There are 9 hidden switches. A switch that is on adds its own fixed numbers to the row, and there is some noise. The rows also spread widely along 12 directions, which tell nothing about the answers.
Known rows, each followed by its switches (1 for on, 0 for off):
[ 20 -19   2   6 -22  15 -17   4  -8  37   3 -20  16 -32  12   1 -12   6
   2  -7  -9 -26   8   4  16  -9] -> 1 0 1 0 1 1 0 0 1
[ -2  15   2   6 -12   9  -7   4  -3 -25 -12  37   5  13  27  22 -26 -26
  -3  -7  24 -22   1  -8 -23 -12] -> 1 0 0 0 0 1 0 0 0
[ -3  -5   0   1  -3   4   4  15  10  23  12   1   4  13  12 -10  -6  -5
  -2  -7   4   0   0   0  17   0] -> 0 1 0 0 0 1 1 0 1
[-24  11  -5 -13  -1  -6  25   6  -7   8   2  34 -20   1  25   3  -2  -4
  -5  -6  12  17 -18  -7  11   6] -> 1 0 0 1 1 0 0 1 0
[-53 -22  17   0  -9 -22  10   4   2  -1 -42   7  18 -27  12  17   6 -24
   0  10 -23  -6  16 -24  -5 -18] -> 0 0 1 0 0 0 0 1 0
[  0  -3   1   2  18  -3  -2  19  -8   7   6  10 -26 -27   6  27 -15  -5
 -16  -5  -3 -22   2  -9  -4   5] -> 1 0 1 0 0 0 0 0 1
[-25 -16   1  -5   0 -22  27  22   6  34  -3  -1  -8 -13   6   2  10  -8
  -8  -3 -15   1  -1 -10  20   5] -> 1 0 0 0 1 1 0 0 1
[  7  17   0   2  10  -7  16  -3   1 -20 -27  26 -23   9  20   9   4 -13
   2  -7  17   8   8 -13 -12  -4] -> 1 1 1 1 0 0 0 0 0
[  4  -7  -5  10  12 -14  -6  27  -9  -5 -15   4 -22  -7   6  19 -33 -19
  -8 -21 -16  -3 -16 -20  10  15] -> 1 1 0 0 0 0 0 0 0
[-25 -22  -1  -7 -17   7  13   9 -25  29   7  19  10 -12  22   4   5  18
 -14  -1 -14  -3  -9  -5  16  -1] -> 1 0 1 0 1 0 0 1 0
[-10  -1   3   3 -25   2   2  -5  13  21   8 -11  14 -30  36   4 -18 -16
   3   7  19 -12   4   2   5 -15] -> 1 0 0 0 0 1 1 0 1
[-16 -36   5  -8   6  16   0  16 -22   7 -16  13   0  -7  -9  15   0   6
 -18  -6 -25 -16   9 -20   6   3] -> 0 0 0 0 0 1 0 1 1
[ 13  -7   4   4 -13  20   1  15   5  30  -2  -9  27  -3 -12   2  -8  -5
   8 -11  -4 -33  13 -11  26  -3] -> 0 1 0 0 0 1 0 0 0
[ 13  -4   4   5   1   0  -6   9 -24  13  -9  12   0 -17   8   7  11   2
   2  11  -1 -10   9   5   3  -7] -> 1 0 0 0 0 0 1 0 0
[-19  -2   9  -3   9 -20  21  22  -2  25 -13  12  -4 -18   0   3  15 -13
   2   0  -8   2  -2  -7  19   5] -> 0 0 1 0 0 0 1 0 0
[-18 -10  -6   4 -14 -12   7  30 -26  20   2   8  -3 -26  26   1   7   7
  10   8   3  12  -4   0  19  -2] -> 1 0 0 0 0 0 0 1 1
[-53  -6  -7 -10  20 -18  29  12  33  32  36 -15 -21 -20  10  13   2  -1
 -23  13   6 -10   9 -14   4  -4] -> 1 0 0 0 0 1 1 0 1
[ 36  13   8   0  18  -7  11   9   2  17   0   5 -29  -5  -5   1  11 -11
  -4  -4   2  -7  13   9  -2   4] -> 0 0 0 0 0 1 0 0 1
[ 29 -11  13  12  23 -20 -10  -8  -8   0 -23   6 -29  -9   7  12   8 -13
 -15  12 -27 -17  27   9 -33 -11] -> 1 0 0 1 1 1 0 0 0
[ 27   4   4   4  -6   9 -16 -10  -4  21  10   0  -4 -27  23  11 -18  -4
  -4  -1   7 -23   3  12  -3  -7] -> 1 0 1 0 1 0 1 0 0
[-17   3   2 -12 -17  27  -5 -19  -4   5  -3  14  22  -9  16  11   8   6
   7  13  27 -18  23   6 -15 -25] -> 0 0 0 0 1 1 0 0 1
[-15 -22  -7  13  -9   9 -23  22  -6  17   4  -5  22  -5   9  10 -17   1
   4   0 -12 -34  11 -10  10  -9] -> 1 1 0 1 1 1 0 0 0
[-10 -26  12 -19   9  12  -1 -23   6  13  -9 -20  -4  -3  -6 -17  -9  -1
 -16 -11 -32  11 -16 -10  18  -1] -> 1 0 1 1 0 0 0 0 0
[ 16  20  -1  10   2  -4   3   8  -3   8  12  16  -7   2  21  10  18   0
   5  15  26 -15  25  14 -15 -17] -> 1 1 0 0 0 1 0 0 0
[ -6  -4   6 -17  14   9  -1 -14  27   3   9 -17 -10  20 -15  -9 -34 -16
 -20 -24 -18   7 -26 -15  11   8] -> 0 0 0 0 0 0 0 0 0
[  9   1  10   0  -5   2  18   3  12  14 -16   5   1 -10  -4  12  -8 -13
  -2 -11  -3 -25  18 -19   6  -2] -> 0 0 0 0 0 0 0 1 1

New rows, each followed by its switches (1 for on, 0 for off):
[ 22  19  12   3   3 -16  -4 -11  15   2  -4 -13 -22 -16  17  -3 -16 -27
   6  -3   6  10  -2  12  -9  -6] -> 0 0 0 0 0 0 0 0 1
[-11 -25  -2  -6  -4  10 -15  23 -39  12   2   8   7  -1   8 -12  -2   8
  -2  -5 -16  17 -28   4  24   5] -> 1 0 0 0 0 1 0 0 0
[  7   9  -2  -7   8   2  -2   4 -10 -12  -7  16 -27   1  16   3  -7 -10
  -1  -7  18  15  -7   1  -7  -1] -> 1 0 0 0 0 1 0 0 1
[  3   8   6  -4 -22  19 -15  -2  -1   4  -1   4  17 -12  11   6 -38 -23
   8 -13  11 -14 -21  -5  16  -5] -> 1 0 0 0 0 0 0 0 0
[ 11   9  -8   3 -21   3  18  16  -1  31  17  12  -4 -13  34   4 -14  -3
   2 -13  23  -5  -7   5  20   6] -> 1 1 0 0 1 1 0 0 1
[ 10 -29  14   0 -15  -1  -1  12 -34  47   6  -2  10 -33  11  -9  22   8
  -6  17 -28  -8   5  22  20 -11] -> 1 0 0 0 0 1 0 1 0
[-34 -12  -2 -11 -14   0   3 -21   2   6 -23 -11  17 -23  12   6   4   0
   8  10   2   6   8 -12   2 -19] -> 1 0 0 0 1 0 0 0 0
[  6   7  11   3 -15  -3  25  -5  23  23 -12   1  11  -5   9  -5  -5 -19
   6  -5   3 -13  11 -12  16  -6] -> 0 0 0 1 0 0 1 1 0
[  7  -7   0  20  17 -21  11  15   4   3 -15   9 -12  17  15   1  16  -2
  -9   2 -17  -9  23 -12 -10  -4] -> 1 1 1 1 0 0 1 0 0
[ 11  -3   2   6 -16  -3   2   9 -13  20   7   0  -3 -22  34   0  -4  -5
   3   4   8   2   1  12   7  -6] -> 1 1 0 0 0 1 0 0 1
[ 13  19  -4   2  -4  -4  14  16  13  21  -9 -13  -5 -29  -3   9  15  -6
  27   4  30 -18  31  -9  14 -11] -> 1 0 0 0 0 1 0 0 1
[ 32  -3  13   2   3  -3  -9 -11 -18  10  -9   0 -14 -12  22 -10  19   2
   4   8  -4  15   9  20  -7 -14] -> 1 1 1 0 0 0 0 0 1
[-15 -17   0   0  17  -7   4  -7   4  18   5 -14 -13 -15  10   3   1   4
 -15  12 -16  -1  10   0   1  -3] -> 0 1 0 1 0 0 1 0 0
[-16 -20   5 -13  23  -6   1  35  -8  22  -7   1 -14 -12 -31   3   0  -9
  -4 -12 -28  -6 -14 -20  34  15] -> 1 0 0 0 0 0 0 0 1
[-19   7   2   1 -11 -18  30  18  -6  13 -24  22   5 -14  17  10  16 -14
  11   3  12   5   4 -13  15  -3] -> 1 1 0 0 0 0 0 0 0
[-11 -11   4  -3 -11   3  11   5  -6  10 -13   9   2 -11  17   4   0  -4
   2  -1  -1   1   5 -12  11  -8] -> 1 1 0 0 0 0 0 1 1
[  0  18   2 -18  14   1   5  14  -7  25   2  14 -28 -34  -5  10  14  -2
  17   1  25  -1   0   4  16   1] -> 1 0 1 0 1 0 0 0 1
[  4 -11   8  -9   8   5   7  -2  -8  21 -11   1 -14 -24   3   1   7  -7
  -3  -2  -7  -3   2  -2  14  -1] -> 1 1 1 1 0 1 0 0 0
[-13  19   3  -3   8 -22  41  18  37   8   0  10 -14  23   0   5  -8 -23
  -9 -18   3  -6  -1 -31  11   5] -> 1 0 0 0 0 0 0 1 0
[-19  21   7 -11   5  -9   3  -8  44 -13 -19  -8  -2  15  -5  -3 -15 -37
  19 -10  19  10  -1 -22   5 -13] -> 1 1 0 0 0 0 0 0 0
[-24   4   8 -14   7   2   6   2  10  -4   2  22  -3  22   8  -2   0 -13
 -11  -1   4   5  -8  -6  -4  -6] -> 1 0 0 0 0 0 0 0 1
[ 27   4  -6   7  -4   2  10  23   0  25  17   4  -4  16   8 -13   4   6
   2  -7   4  -8   5   0  16  -1] -> 1 0 0 0 0 1 1 1 0
[ 26  26  11   1 -17  -6  27  22 -12  31   2  36   9  10  14 -15  18  -9
  11  -5  13   6 -12  17  24   8] -> 0 0 0 0 0 0 0 0 0
[-19 -12   8  -4  26 -11 -10   5   5  12   7 -13 -16 -15  -5   9   3  -6
  -9  13 -16  -7  15   2  -6  -7] -> 0 1 0 0 0 0 0 0 1
[-15   8  -6   2 -18   3   7  51 -16  34  17  31  12  -1  16   1   2   2
  16 -11  18 -11 -13   4  31   8] -> 0 0 1 0 1 1 0 0 1
[-16   8  -3   1  10   3  -1   1  12   2   8   0  -1   4   6   1  -4  -1
   4   8  11  -8   9  -6  -1  -7] -> 0 0 0 1 0 0 1 0 0
[-30 -19   5  -5   0  -4   7  31  16  28  -3  -7   4 -15  -4   8 -15 -24
   2  -8  -9 -18   2 -26  31  -2] -> 1 1 0 0 0 1 1 1 1
[-23  13   4 -13  23  -4  19   0  31  -6 -10   5 -21   1 -17  22  -4 -17
  -6  -8   5 -15  16 -32  -6  -5] -> 0 0 1 0 0 0 0 1 0
[ 28 -19   2   3  -2   1  15  16 -26  23 -12  13 -11   0  13  -6  11   5
 -11 -12 -15   9  -4   2  17  11] -> 1 1 0 0 0 1 0 0 1
[-11  15  13  -2  -9 -14  -4  15  25  11   0   9  -7  -2  11   1 -40 -41
   8 -17   1  -4 -20  -5  12   0] -> 0 0 0 0 1 0 0 1 1
[  8   0  -1 -10   8   4   5 -11   0   7 -15 -12 -13 -20  -7   5  -5  -3
   2  -7   0   5   0 -12  11   0] -> 1 0 0 0 0 0 0 0 0
[-18  -8  -6 -12  16  -8  15  11 -10  18   3   9 -29 -17   8  11   6   6
 -12  -2  -2  12  -3  -1   4  10] -> 0 0 0 0 1 1 0 0 1
[ 25 -15   0  -4   2  14  11  -6  -4  11 -19   7  -7  19   4  -3   2  11
 -14 -26 -15   2   3 -15   7   6] -> 1 1 1 0 1 0 0 0 1
[ 18   6  -3   2 -11  12   4  15 -17  18   9  15   0  -7  20  -2   0   9
   2 -10  15  -2  -6   4  14   1] -> 1 0 1 0 0 0 0 0 1
[-13  -3   0   1 -15  -2   7  26   2  26   6   0  15 -11   1   3 -12  -7
   7  -6  -5 -19  -4 -16  29  -3] -> 1 0 0 0 0 0 0 1 0
[-15  -7  -1   2  18  -2 -13  20  20   9   4 -21  -8  -4 -14   1 -21  -8
   2 -13 -15 -17   1 -22  15   3] -> 0 0 1 1 0 0 0 0 1
[ -1   2  14  -2   3  -2 -24  22  -2  19   6   2   6  -8  -2 -11  -3 -21
  16   3  -1  -8  -7  15  14  -8] -> 0 0 1 0 0 1 1 0 0
[-10  -8  10  -3  12  -6 -12 -11 -19 -24 -30  19 -18 -22  15  25   0 -18
 -10  14  -1  -3  12   0 -33 -15] -> 1 0 0 0 0 1 0 0 0
[ 14  13  -9  -1   4  -3   7  -4   3  17 -15 -18 -16 -43  -3  16  12   9
  22   3  18 -11  25  -8   7  -9] -> 1 0 1 0 1 0 0 0 0
[  7   4   8  17   7 -27   7   1  24   6 -11 -20  -7  -1   7   5   8  -9
   1   5 -15 -14  34 -10 -18 -17] -> 0 0 1 0 0 0 0 1 0
[ -5   3  -1   8  -9  -9   9   8  -4  -4  -9  23   0   4  31   9  -7 -12
  -1   1   9  -3   4  -9  -8  -8] -> 1 0 0 0 0 0 1 1 0
[ -6  14  -6   5 -20   9  30  32   9  28  10  22  23  17  12   2   2  -2
  10 -17  23 -19   1 -14  29   5] -> 0 1 1 0 0 1 0 0 0
[-23   8  10 -15   7  -8   7  13  13  28  29   4 -19 -25   6   4  -7 -15
  -5   8   6  -6  -8   4  14  -6] -> 1 0 0 0 0 0 0 1 1
[-21  -2   5   2  -2 -15  27   3  11  23  -3   3   8   0   9  -3  16  -2
  -4  10  -9  -3  11  -4   8  -5] -> 0 0 0 1 0 0 0 0 0
[-27  -4   3 -14 -12  21   1  14 -21   9  -5  32   8 -20  16  14  -6  -4
   5  -7  18  -5 -12  -9  21  -2] -> 1 1 1 0 0 0 0 0 1
[-18   4  15 -19   5  -1   3 -13  11   9   1   0   0  14   4 -25  23  -3
   5   6   2  30  -5  12   2 -15] -> 0 0 1 0 0 0 0 0 1
[  1  -8   1  -8   8  16 -12   2  -5   1   5   5 -10  19   6 -13 -10   1
  -5 -10  -4  10 -14  -2  12   2] -> 1 1 0 1 0 0 0 0 1
[ 19  -3   3  -9  13   8   6   5 -14  31  -2  -5 -21 -31  -9  -1  18   4
   9   7   4  -4  10   7  22  -1] -> 1 1 0 1 0 1 0 0 0
[-31  -4  -2  -7  15  -2  28  -1  22  35  35 -12 -10 -22   5  14  11  16
 -24  16   3 -28  23  -9   3  -7] -> 1 0 0 1 0 0 0 0 1
[  0 -15  10 -18   0  40 -14  -4   0  28   8  -9  22  -9 -30  -2 -12   6
  -4 -14 -13 -29  -6  -9  30  -1] -> 0 0 1 0 0 0 0 0 0
[-19 -21   1   7  10  -6 -11  27 -11   4   3   5  -7  -9   3  21 -18  -3
 -15  -3 -23 -22   5 -15  -2   2] -> 0 0 0 0 0 0 0 1 1
[ -7   2  -2  -9 -15   8  15 -16   2  26  14   1  -1 -24  26   7  -3   7
  -7   4  17  -5   3   6   3  -8] -> 1 0 0 0 1 0 0 0 1
[ 22 -39  25  -3 -13  23 -31 -14  -5  22 -19 -27  32  -5 -16 -17 -17 -11
  -6  -9 -46 -20  -1  -3  19 -13] -> 1 0 0 0 0 0 0 0 1
[  5  12  -9  11  -6  -7  12   8  -2  19  25   5 -12 -16  36  15 -15   1
 -12   2  14 -11  -2   5   0   1] -> 1 1 0 0 0 0 0 0 0
[-11 -16   9 -25   6  31 -21   1  16  21   6  -7  26  42 -37 -26  -7  -2
   3 -18 -21  -6 -14 -13  33  -5] -> 1 1 0 0 1 0 0 0 0
[ -7  -7  -7   4  -8   0 -12  17 -14 -26 -53  16   1  -1   7  18 -25 -22
  17 -28   2  -4  -5 -34   1   3] -> 1 0 1 0 1 1 0 0 0
[ 16   0  -4  17  12 -14   8  29   1  30  39   9 -20  10  25  -3  -1   4
 -21   4  -4 -19   6  13   0   5] -> 1 0 0 1 0 1 1 0 1
[ -2  18  11   4 -11  -8   6   7  16   2 -18   8   2 -25  10  18 -21 -34
  13  -5  17 -19   7 -11   1  -6] -> 0 0 0 0 0 0 0 0 1
[ 18  17   7   2  28 -18  -8  14  -4  -6 -14  17 -31  -7  -4   9   7 -22
   8   7   7  -3  10   2  -9  -3] -> 1 0 0 0 0 0 1 0 0
[ -1  16   2  -5  26 -26   9   7  37  19  25 -15 -31  15  -3  -9   1 -11
  -7  -2  -3   4   2   1  -2   0] -> 1 0 0 0 1 0 0 0 1
[-17 -36  21 -19  -6   4 -14 -22 -14  -1 -36 -11  21  19   2 -36  23  -5
   1   6 -35  42 -13   7   5 -20] -> 1 0 0 0 0 1 0 0 0
[-25  -6  13 -20   9  11 -24  -3  16  -9   0  10 -12  17   4  -5 -41 -32
  -9 -26  -8  13 -37  -4  -1   3] -> 0 0 1 0 1 1 0 0 1
[ -8  -1  13  -6  28  -8  -8  20  -3  13 -11   3  -8  -9 -28   4  23  -6
   9   7 -12 -13  15  -3   6  -7] -> 0 0 1 0 0 0 0 0 0
[ -5  -3   4  -6   3   3 -10 -24  22  13  17 -29  -5 -11  17  -7 -11  -3
  -5  10   5   3   4   6  -5 -17] -> 1 0 0 0 0 0 1 0 1
[ 20 -23  15   3 -23   8 -24  -6  -3  53  11 -33  20 -43   8 -14 -31 -10
   1  -7 -34 -23 -17  14  36  -4] -> 1 0 1 1 1 0 0 0 0
[  3  19   6  12  10 -21 -14  13  -3  -3  12  21  -5  17  27  -5  14  -9
   6  25  13   0  12  21 -22 -20] -> 1 0 0 0 0 0 1 0 0
[-17   4   8  10  -5  -2 -17  23  -8 -10  -1  30  19  22  17   2  12 -12
   9  16  10 -12  17  10 -22 -22] -> 0 0 0 0 0 1 0 0 1
[-33  -9  -1  -6  10   1 -10  -3  -2   1   5  -7   6 -12   2  12  12   7
  -2  22   2 -10  16  -3 -10 -20] -> 1 0 0 0 0 0 0 0 0
[  4  -3  -4   1   0   4  -2  15  -3  19   3 -16  -3  -9   3  -8   9  10
  11  -5   4   4   9   2  12  -4] -> 0 0 1 0 0 1 0 0 1
[ 16 -24   6  -3 -11   9  -8   5  -5  40  -8 -22   9 -23  -2 -14 -12  -4
   6 -12 -23  -8  -6   0  34   1] -> 1 0 0 1 1 1 0 0 1
[  1 -10  -4  -5  23  -6   3  -7   6 -10 -27 -20 -28 -13 -16  13  -2  -1
  -3  -5 -13  -1  20 -28  -6  -7] -> 1 0 0 0 0 0 0 1 0
[ 17  12   0   3   1  -8  21  21  -9  30   1   8 -19 -33   7   6   3  -3
   8  -5   9  -5   1   1  25  13] -> 0 0 0 1 0 0 0 0 1
[-26  18  -2  -4 -10   0  19  -2   4   5  13  22  -2  -8  33   9 -14  -8
  -5   2  24   3 -12   2   1   0] -> 0 0 0 1 0 0 0 0 0
[ 20  -8  -7  23  -6  -4 -23  18 -20   3  -9   3   1 -14  15  22 -34  -7
  -1 -11 -15 -26   0  -4  -5   8] -> 0 0 0 0 1 0 0 0 0
[ -1   4   0  10 -10   2 -35   9  13  -7   2  -5   0   5  20   7 -53 -26
  12 -17   2 -12  -7  -9  -2  -7] -> 0 1 0 0 1 0 0 1 1
[ 20  -1   6  20   2 -17  -3  23   1  17  -1   4  -2  -1  18  -4  -7 -16
   1  -3 -12 -17   3   1   7   0] -> 1 0 1 1 0 0 1 0 0
[  0  -2   6   4 -16  -3   1  15   0  34  -5   2  23   0   7 -11  13  -3
  20   3  -1  -6  11   7  21  -9] -> 0 1 0 0 1 0 0 0 1
[ 32 -13   2  -7   3  19  -9 -20 -13   6  -8 -13  -1   9  -6 -15   1  12
  -6  -7 -15   8  -1   3   6  -5] -> 1 0 0 0 0 0 0 0 0
